The groups are shells around one centre, one inside the other: the same stretched ball of 6 dimensions in 6 sizes.
In the rows, zero is written as 128.
Known rows, each followed by its group:
[114 141 130 144 107  56 147 137 141  96 146 105  91  72 128  99  85 154
 157  96  99 117 187 147 112] : J131
[112 139 123 152 104  56 158 125 128  71 144 100  91  50 120 103  77 161
 164  80  88 134 185 141 111] : J114
[117 129 129 118  77  79 106 170 150 155 132  72  93 104 135 136  92 163
 177  84 129 120 150 135 144] : J299
[118 145 135  87  97  80  96 153 136 173 145 103 103 143 128 116 105 147
 111  83 124 125 149 148 144] : J299
[123 150 127 116  98  89 118 124  98 116 151 131  88 107 117 107  93 142
  78  78 108 119 157 159 129] : J51
[105 152 130  98 109  70 118 121 125 128 143 122 110  94 112 109  96 147
 112  79  92 130 155 156 125] : J51
[119 136 125  99  75  90  96 151 124 160 138  97  92 109 126 132  92 153
 132  71 115 110 123 149 136] : J979
[118 155 118  63  99 100  93 113  82 147 148 113 115 138  94 127 100 152
  50  28 106 183 121 143 158] : J299
[122 137 136 100  83  80  95 164 142 180 145 108  86 131 141 114  98 142
 128  98 122  79 136 160 125] : J131
[106 136 129  98  86  74 102 154 149 160 131  84 107  98 125 133  94 159
 167  78 111 123 137 142 137] : J299
[106 154 117  71 109  78 115 102  98 122 144 106 125 101  90 121  92 159
  89  29  83 191 131 139 143] : J51
[124 135 137 162 100  56 146 160 153 109 151 105  73  89 149  92  87 148
 166 121 117  82 200 152 106] : J114
[118 127 124 136  81  61 136 151 143 121 142  86  83  67 136 113  77 160
 186  81  96  97 147 144 105] : J114
[115 139 131 125 103  59 132 147 147 125 145  96  96  95 131 105  90 155
 156  90 107 122 175 143 121] : J979
[107 159 121  80 111  88 109 102  91 118 143 121 121 106  90 122  98 152
  68  44  94 182 145 146 150] : J299
[106 147 115 112 107  71 138 108 107  85 139  94 115  67  96 122  84 168
 130  42  86 188 159 131 138] : J114
[116 123 124 150  76  66 135 161 150 114 133  74  81  58 138 126  77 167
 208  88 109 103 159 137 118] : J962
[111 153 121  98 106  91 113 118  99 111 138 101 116 106  96 131  98 161
  92  49 113 194 163 134 164] : J962
[112 157 124  73 109  91 100 117  99 139 144 110 121 132  97 125 104 153
  68  45 111 188 147 140 162] : J979
[128 142 125 108  87  89 111 137 104 137 151 114  85 118 123 112  91 147
  93  68 112 117 140 153 130] : J979
[129 142 135 111  88  88 102 156 124 161 151 118  80 138 138 108  99 139
  99  96 128  90 152 160 130] : J131
[122 139 123 128  89  84 123 143 117 114 141  92  90  96 121 124  88 160
 133  70 119 144 164 137 142] : J131
[116 152 133  92 106  85 101 138 121 150 145 114 107 136 117 116 106 146
  89  79 123 145 163 149 150] : J979
[133 134 143 153  84  73 121 176 150 148 153 123  57 115 162  93  93 134
 141 139 132  31 178 171 103] : J962
[119 133 126 140  89  60 142 138 133 109 149 110  78  65 135  99  77 150
 159  90  87  82 153 157  93] : J51
[106 138 130 111  89  71 111 148 146 144 133  98 101  85 127 124  91 155
 163  89 105 107 146 150 126] : J114
[127 141 134 132  91  74 125 143 123 129 155 131  72 101 140  93  88 136
 114 105 106  64 157 170 101] : J299
[117 140 126 116 101  64 132 136 130 122 149  98  97  96 123 105  87 155
 138  72  99 133 159 142 120] : J131
[118 139 130  96  89  84  98 160 138 166 138  82 103 134 126 130 101 158
 135  73 132 145 151 135 155] : J114
[120 152 138 116 108  78 114 143 127 137 150 126  93 128 128 101 104 139
  94 104 124 114 182 158 135] : J51
[129 143 133 118  91  83 113 147 119 144 154 125  78 123 136 101  95 138
  98  96 117  85 154 164 119] : J131
[104 148 120 106 102  74 125 113 113 105 138 106 112  72 102 122  87 159
 126  57  87 156 149 144 131] : J114
[120 128 130 130  71  79 110 168 146 151 136  91  79  92 143 126  87 154
 172  98 121  79 143 151 123] : J299
[113 152 119  83 110  84 114 118 101 122 143  91 122 123  95 126  98 164
  89  33 110 213 157 125 165] : J962
[111 149 132 101 101  73 113 129 125 138 145 125 101 101 120 107  95 143
 111  86  97 107 148 162 119] : J979
[111 149 111  86 105  80 126 102  89 103 145  96 119  93  89 123  86 165
  94  19  85 204 137 130 145] : J51
[121 146 134 130  99  84 115 151 129 127 142 108  90 117 128 116 100 149
 118 100 134 126 187 147 146] : J962
[115 143 135 117  98  76 111 155 143 143 139  98  98 114 129 119 100 152
 139  96 127 125 175 145 143] : J131
[120 150 123  95 105  84 116 125 104 127 150 105 106 125 108 115  97 154
  86  53 111 171 156 139 148] : J131
[111 145 131 103  99  80 106 147 136 144 135  92 109 116 119 128 101 157
 133  79 124 151 165 138 154] : J979
[128 124 137 142  72  66 119 179 160 160 147 103  63  99 162 103  85 143
 178 121 118  32 149 163  96] : J962
[109 151 126  56 100  85  89 126 115 172 143 109 121 136 106 123 103 149
  86  50 102 155 119 148 146] : J962
[126 141 131 152 103  69 143 147 130  98 151 103  81  98 133 100  90 153
 135  97 122 125 200 142 127] : J299
[114 132 131 107  80  72 105 162 151 165 137  92  93 101 137 123  91 153
 167  90 111  90 134 151 122] : J979
[119 143 125 108  89  81 116 127 109 130 148 123  90  94 120 110  88 145
 106  73  94 103 133 161 115] : J114
[116 132 134 168 102  45 157 157 165  95 144  92  80  63 145  96  82 157
 200 117 107  94 205 144 104] : J962
[121 149 137  79  87  97  77 151 120 189 146 128  94 153 129 118 108 134
  76  91 127  93 130 167 141] : J51
[127 136 126  88  74  98  87 157 117 176 143  94  91 139 127 132  97 152
 109  63 128 121 120 145 147] : J51

New rows. What belongs after each?
[121 125 123 147  77  70 135 159 141 115 139  78  78  69 137 122  78 164
 189  83 111 106 158 137 119] : J114
[119 136 123  99  76  90 100 146 119 153 138  94  94 105 122 132  90 156
 131  63 112 121 122 146 137] : J979
[115 133 118 128  90  65 139 134 127 104 142  84  94  66 120 117  77 166
 167  59  92 139 150 135 119] : J131
[124 126 133 139  78  62 127 167 155 145 147  99  70  87 153 104  82 148
 180 108 108  54 149 158  97] : J299
[127 147 130 121 104  80 123 140 115 122 153 112  89 125 124 104  97 148
  95  82 123 137 180 146 138] : J299
[109 149 118  83 106  84 111 124 110 126 137  80 126 116  95 136  98 169
 111  33 112 217 154 120 170] : J962
[115 134 135 127  92  63 121 164 160 145 139  89  91 100 141 114  93 155
 176 103 119 102 170 144 125] : J131
[120 143 122 112 100  82 122 136 113 118 144  88 102 112 112 122  93 162
 117  56 118 174 166 129 152] : J131
[126 130 134 163  91  53 150 157 150 109 153 108  65  73 152  88  79 147
 175 117 103  59 180 158  88] : J299
[102 140 127 101  90  72 110 139 141 142 132  97 109  81 119 128  91 157
 159  77  97 122 138 148 128] : J962
[101 143 122  84  95  72 109 126 129 140 133  94 119  85 107 130  90 161
 143  54  89 151 127 142 135] : J962
[118 143 125  95  92  92  99 148 119 149 137  84 107 131 114 136 101 161
 114  59 132 170 153 130 167] : J299
[111 142 131  86  96  80  96 155 143 169 136  84 113 132 122 131 104 158
 136  73 126 152 151 135 156] : J962
[122 150 129  72  95  95  87 141 109 174 148 110 105 156 116 122 106 146
  72  60 124 147 134 147 155] : J114
[128 145 126 116  99  82 124 133 105 121 156 114  87 118 121 103  91 148
  90  69 112 133 160 148 130] : J114
[126 126 127 169  86  55 156 155 145  95 150  93  66  61 146  97  74 157
 189 101 102  82 178 146  95] : J299
[109 133 127 118  90  60 127 146 149 133 138  89  98  77 129 116  84 159
 178  81  95 111 147 144 114] : J114
[124 135 142 153  95  61 131 170 161 133 148 109  72 102 154  96  93 143
 164 132 126  64 193 158 109] : J114
[114 139 134 142  97  69 127 156 149 119 137  95  91  88 134 117  93 156
 166 107 123 114 188 144 132] : J114
[128 142 138 128  90  81 112 156 130 147 152 128  73 120 143 100  97 135
 110 114 123  66 163 168 116] : J979
[124 137 119 133  98  70 144 135 116  95 149  82  92  90 118 112  82 166
 140  55 107 166 173 126 134] : J962
[124 138 136 109  92  78 103 168 145 168 146  94  90 141 140 114 102 149
 132  95 135 112 163 145 141] : J51
[118 142 137 148 106  59 140 148 147 111 149 114  83  90 139  94  92 146
 148 117 112  94 197 155 112] : J114
[125 150 131 106  99  84 112 129 106 137 156 137  87 121 124  98  96 136
  74  85 106 100 149 167 119] : J299
[118 151 116  81  97  93 109 109  83 126 149 115 108 112  97 121  91 153
  68  33  94 168 125 145 142] : J299
[119 123 125 162  82  61 145 164 153 103 137  70  78  61 141 119  77 168
 210  93 114 110 177 132 118] : J299
[116 132 132 101  80  78  96 171 154 178 136  80  96 122 138 130  97 156
 164  87 128 110 141 141 141] : J299
[110 151 122  98 112  76 123 122 115 114 142  92 119 108 101 121  96 163
 111  50 108 196 169 128 156] : J299
[106 148 126  74  95  85  93 132 122 158 134 100 119 115 107 134 100 155
 114  58 107 155 130 144 151] : J131
[113 145 119 120 110  64 145 116 114  87 146  94 107  77 106 110  84 165
 132  51  91 177 171 131 131] : J114
[128 136 133 128  94  68 125 159 140 141 152 101  80 118 142 101  92 148
 138  96 120  99 168 148 120] : J114
[121 147 118  93  96  88 115 121  94 125 149 105 102 114 106 118  91 156
  86  42 103 165 138 140 142] : J131
[107 152 126  65 103  83  94 127 118 160 139 103 123 127 104 127 103 154
  97  52 105 168 133 142 153] : J114
[112 153 126  59  93 100  78 128 103 173 140 113 117 140 104 134 105 148
  71  51 113 154 117 150 158] : J979
[121 135 124 160  93  72 146 143 126  82 141  91  82  66 127 115  81 163
 161  85 114 132 188 136 128] : J962
[119 131 129 114  84  66 118 158 147 151 144  87  89 101 137 114  87 156
 165  82 108 103 142 145 118] : J979
[108 141 121  97  91  84 107 140 126 135 129  75 115  99 108 143  94 169
 145  52 116 178 147 126 161] : J299
[117 136 132 123  81  84 106 160 139 147 135  98  87 100 134 127  94 152
 151  97 125  98 154 150 135] : J114
[106 158 121  65 110  85 104 104  96 135 144 117 126 116  91 121  99 152
  70  38  90 183 132 146 148] : J299
[122 126 141 182  89  50 149 177 176 113 144  99  63  68 163  95  83 149
 211 145 120  44 203 156  94] : J962
[107 146 111 106 101  77 134 103  96  85 139  94 115  65  91 127  81 169
 121  30  82 192 145 131 140] : J962
[109 147 126 118 109  60 139 118 124 103 148 117 101  75 115 100  86 151
 129  76  83 127 163 153 110] : J51
[110 144 132  87  90  89  88 151 134 169 133  97 109 125 120 135 104 153
 125  79 125 134 142 146 154] : J114
[124 142 124  84  89  92  96 146 113 161 145  91 102 142 117 128  99 156
  99  52 125 159 136 136 157] : J114
[104 151 133  95 108  74 107 133 135 142 137 110 115 107 114 120 102 151
 122  84 108 141 162 149 142] : J962
[105 150 114  93 107  76 128 103 100  98 140  96 121  79  90 125  87 166
 113  31  84 197 146 131 143] : J114
[119 133 124 159  97  56 158 140 136  81 146  91  82  59 131 103  77 162
 175  86  98 121 185 138 109] : J131
[110 130 124 141  89  59 140 147 149 106 135  79  93  56 129 121  79 167
 198  82  99 122 165 136 118] : J979
